The groups are shells around one centre, one inside the other: the same stretched ball of 8 dimensions in 6 sizes.
(in the rows, 128 means zero)
Known rows, each followed by its group:
[108 126 127 166 133 129 242 130 132 112  89 143 135]
K_784
[121 143 125 112 103 141 189 132 164 104  67 137 122]
K_403
[101 114  89 131 112 110  94 100 117 123 140 104 180]
K_784
[165 120 138 109 141 144  91 107 127 103 179  94 134]
K_497
[146 156 126 124 126 158 151 138 136 105 117 134 117]
K_982
[ 88 160  98 129 109 120 159 151 161  98  85  67 193]
K_403
[ 47 165  98 179 121 106 158 157 102 127  63 137 135]
K_784
[124 117 107 158 130 138 204 106 114 112 119 153 152]
K_403
[142 105 125 132 120 153 199  99 142 121 133 166 121]
K_773
[100 124  98 128 112 150 170 100 148 104 142 135 171]
K_982
[157 121 159 117 134 106  41 140 111 152 136 104  67]
K_567
[127 166 105 164 122 127 162 168 111 137  71 134 124]
K_403
[130 107 100 116 117 150 102  83 129 119 186 136 157]
K_497
[ 85 129 136 145 141 104  78 133 113 129 153  88 125]
K_784
[116 152 152 141 151 124  25 142  78 135 156 132  56]
K_403
[ 84 136 110 129 131 111  58 115 111 104 157  77 167]
K_567
[ 88 148 118 162 119  80 123 178 124 155  67  78 134]
K_403
[129 153 122 112 112 127 136 141 143 103  76 105 132]
K_982
[ 98 132 127 121 129 131  74 108 115 109 156 121 120]
K_982
[154  75 172 119 159 114  70  76  97 115 198 114  90]
K_784
[126 132 136 158 137 130 193 128 106 115  88 162  97]
K_567
[163 117 133 117 120 126  88 121 120 144 131 132  96]
K_773
[158 120 126 128 126 133  90 132 127 152 162 114 116]
K_567
[194  70 162 114 141 147 113  82 122 145 201 156  74]
K_497
[110 125 106 142 113 144 140 121 131 146 138 161 120]
K_567
[132 104 130 118 118 115  79 108 121 145 143 127 107]
K_982
[ 49 131  91 155 109 118 151 121 133 130 116 132 163]
K_784
[183 118 156 125 151 150  93 113 103 125 179 142  76]
K_773
[ 75 163 115 174 127 128 208 155 119 115  65 151 121]
K_567
[147  53 136 122 122 119 137  70 133 148 175 145 119]
K_567
[127 178 152 126 138 145  79 158 107 113 108 141  54]
K_784
[108 145 120 140 128 140 117 136 125 128 142 128 120]
K_982
[132 129 126  84 113 134  65 108 148 100 147  90 140]
K_567
[ 88 178 118 156 130 127 155 152 101  98  60 142 112]
K_784
[126  78 153 149 135  99 159 112 126 152 133 125 102]
K_567
[149 129 147 121 135 155 117 121 130 124 161 144  86]
K_982
[ 90 114  95 148 107 123 218 116 156 121 101 122 184]
K_982
[109 125 111 125 128 149 158  97 141  86 158 112 174]
K_497
[150  81 135 128 141 145 149  78 131 116 202 127 143]
K_773
[ 82 101 103 167 123 110 151 106 110 147 139 145 147]
K_497
[169 119 120 129 127 152 160 114 132 120 145 135 134]
K_497
[182  92 191 122 154 120  87 117 108 148 161 135  34]
K_567
[159 136 189 150 177 121  83 145  78 122 150 120  39]
K_784
[ 79 167 125 156 123  97  97 170 103 140  63 120  93]
K_567
[126 152 146 135 136 131 149 152 134 110 103 108 106]
K_773
[ 91 178 110 134  93 112 169 186 160 132  15 109 126]
K_403
[ 67 134 123 162 127 101 117 135 101 140 103 139 105]
K_567
[167 126 107  95  92 134 119 133 168 140 108 102 147]
K_403
[137 122 150 127 144 125 108 125 127 115 157  92 117]
K_773
[136 144 105 119 115 141 143 124 138 101 112 110 160]
K_982
[122  95  93 126 113 137 135  75 125 119 162 144 168]
K_784
[ 95 113  91 131  96 117 190 111 157 120  89 119 183]
K_982
[138  98 104 127 120 154 152  85 139 123 183 141 161]
K_773
[142 140 110 136 106 115 165 155 142 140  63 113 137]
K_773
[104 112 133 139 134  99 127 117 119 115 120  94 141]
K_982
[209  74 163  95 131 157 107  82 135 143 193 163  65]
K_403
[ 73 155  87 135 104 123 150 127 131 100  77 121 171]
K_497
[127  75 121 124 118 103  94  94 133 153 170 101 148]
K_497
[144 107 147 156 139 119 206 132 130 132 108 128 111]
K_497
[119 106 140 151 121 104 168 138 134 159  95 136  96]
K_773
[156 121 149 120 141 142  75 106  98 124 161 154  70]
K_773
[133  75 124 114 112 106 128  88 144 135 142 108 149]
K_497
[151 132 149 116 138 153  94 113 112 114 153 154  73]
K_982
[120 135 165 145 164 123  43 132  83 128 182 116  67]
K_784
[ 90 122  90 128  88 114 169 124 160 134  79 121 169]
K_773
[133 138 125 150 130  98 146 152 114 126  75  91 137]
K_784
[166  91 133 125 123 109 160 118 146 134 124  88 149]
K_403
[170  77 144 146 141 118 150 104 117 150 163 129 113]
K_497
[ 90 139 131 160 143 143 146 120 102 116 144 165  99]
K_784
[133  87 133 134 140 150 138  73 115 118 197 160 118]
K_773
[108 100  65 113  79 133 191  88 176 119 115 119 222]
K_403
[ 82 137 128 171 135  92 123 151  98 145  95 117 110]
K_982
[ 86  95 111 160 124 124 217  90 125 118 121 161 150]
K_403
[158  91 147 137 152 145 148  82 105 111 182 152 107]
K_497
[168 128 107 104 118 153 114 108 142 106 156 104 164]
K_403
[120 117  99 102 111 152 125  80 144  89 160 122 177]
K_497
[101 152 137 182 139 115 196 161  98 134  59 162  80]
K_567
[121 132 144 142 146 139 114 111  93 111 143 159  82]
K_773

New rows. What belongs after each?
[124 144 149 135 133 126  80 142 100 142 116 155  50]
K_567
[107 127 138 162 142  95 123 133  86 130  96 128  98]
K_497
[131 140 142 124 120 139 150 136 136 124  93 153  80]
K_773
[105 169 126 134 132 108  77 155 106 104  92  84 126]
K_497
[181 125 162 119 128 133 138 145 136 143 103 138  61]
K_773
[134 155 109 127 110 129 127 141 120 121  73 136 119]
K_784
[121 152 177 150 158 115 118 158  97 117  98 126  48]
K_784
[160  97 171 127 142 107  72 117  99 153 141 139  47]
K_567
[108  85 123 132 144 137  77  61  99 114 229 138 139]
K_784
[107 143  87 153  94 121 196 154 148 151  57 138 151]
K_497
[142 162 108 117 109 144 150 148 149 106  86 108 148]
K_773
[149  87 180 147 172 116 113  98  90 120 183 125  75]
K_784
[113 133 126 155 151 151 139 112 105 106 177 138 129]
K_784
[112 134 106 152 124 123 182 126 121 111  95 126 155]
K_982
[145 128 129 119 128 159 101 102 113 118 161 166  93]
K_567
[154  67 153 133 132  94 126 106 128 158 146 107 110]
K_784
[108 158 114 168 131 119 151 162 109 133  90 123 124]
K_982
[104  92 139 159 144  96 121 108 102 140 152 115 122]
K_982
[156 149 165 132 140 128  70 162 105 152 118 139  33]
K_567
[ 46 181 107 168 122 103 129 172 109 122  61 113 130]
K_784
[120 135 114 147 131 126  73 129  97 144 154 131 115]
K_784
[140 121 164 111 144 125  24 112  97 127 170 128  58]
K_567
[132 179 124 153 139 134 114 172 106 121 105 109 112]
K_403
[151 122 134 137 129 128 128 124 108 137 116 150  92]
K_982
[113 123 132 151 148 149 142 101 101 108 169 158 110]
K_497
[134 147 156 160 150 120 145 163 107 131 104 120  80]
K_982
[164  89 115  87 109 147 125  81 168 111 178  99 173]
K_567
[114 126 154 171 135 102 165 158 106 164  73 159  53]
K_784
[150  81 136 163 139 139 222  98 121 144 148 176 108]
K_403
[135 151 138 105 128 166 114 121 141  96 147 134 103]
K_784
[163  97 166 136 149 137 110  99  92 140 162 181  42]
K_784
[119 112 139 160 138 135 211 124 133 129 128 146 114]
K_567
[176  73 157 124 148 148 153  78 127 122 197 144 105]
K_497
[160 124 169 147 147 113 128 153 111 147 112 122  61]
K_982
[180 112 116 102 111 161 133 106 154 129 159 133 135]
K_567
[ 84 115 124 132 130 102  85 105 112 112 141  97 144]
K_773
[169 139 142 134 144 159 133 130 116 119 153 143  92]
K_497
[107 166 128 139 143 147 100 133 100  95 138 130 110]
K_497
[ 96 127 118 171 123  95 187 145 114 140  62 130 127]
K_773
[122  67 127 128 114 128 187  78 153 137 152 149 138]
K_784
[125 106 150 147 162 133  90  96  88 117 202 133 100]
K_773
[137  80 142 130 128 131 153  97 143 144 169 139 113]
K_773
[149 120 106 123 108 111  97 130 129 147 115 100 146]
K_403
[ 93  83 111 135 114 105 144  94 143 135 147 106 170]
K_773
[104 117 137 142 152 120  83 110 106 112 189  92 137]
K_567
[134 146 111 122 109 142 165 130 140 108  84 136 134]
K_982
[178 116 156 131 139 133 144 138 133 139 135 117  91]
K_773
[101 140 102  98 110 149 103 100 149  84 149 103 174]
K_567
[129 131 129 138 143 120  83 127 107 119 160  90 136]
K_773
[138 131 138 136 108 108 161 160 142 158  52 136  82]
K_567
[152  58 159 147 149 125 170  87 127 146 192 138 106]
K_403
[126 178 115 137 130 128  88 160 105 112 100 103 125]
K_784
[134 143 146 111 132 124 100 129 124  96 109 100 110]
K_773
[103 126  88 115 101 141 159  95 147  96 117 128 182]
K_497
[ 90 137 127 159 139 116 101 137 101 137 140 125 110]
K_982
[172 110 152 130 137 145 194 108 125 110 114 159  91]
K_403
[175 143 149 103 130 152 118 132 139 106 126 118  96]
K_773
[116 112  98 137 123 149 168  83 121 102 151 154 163]
K_784
[113 117 147 137 156 140  68  98  95 115 208 133  97]
K_567
[136 103 110 121 111 108 106 112 134 138 131  97 157]
K_773
[135 126 129 166 127 135 183 145 119 161 109 172  85]
K_567
[151 154 126 129 123 148 106 142 113 133 115 154  85]
K_567
[103 157 119 140 135 120 122 144 120  98 112  84 153]
K_773
[135 135 116 145 112 120 186 157 150 144  79 111 139]
K_982
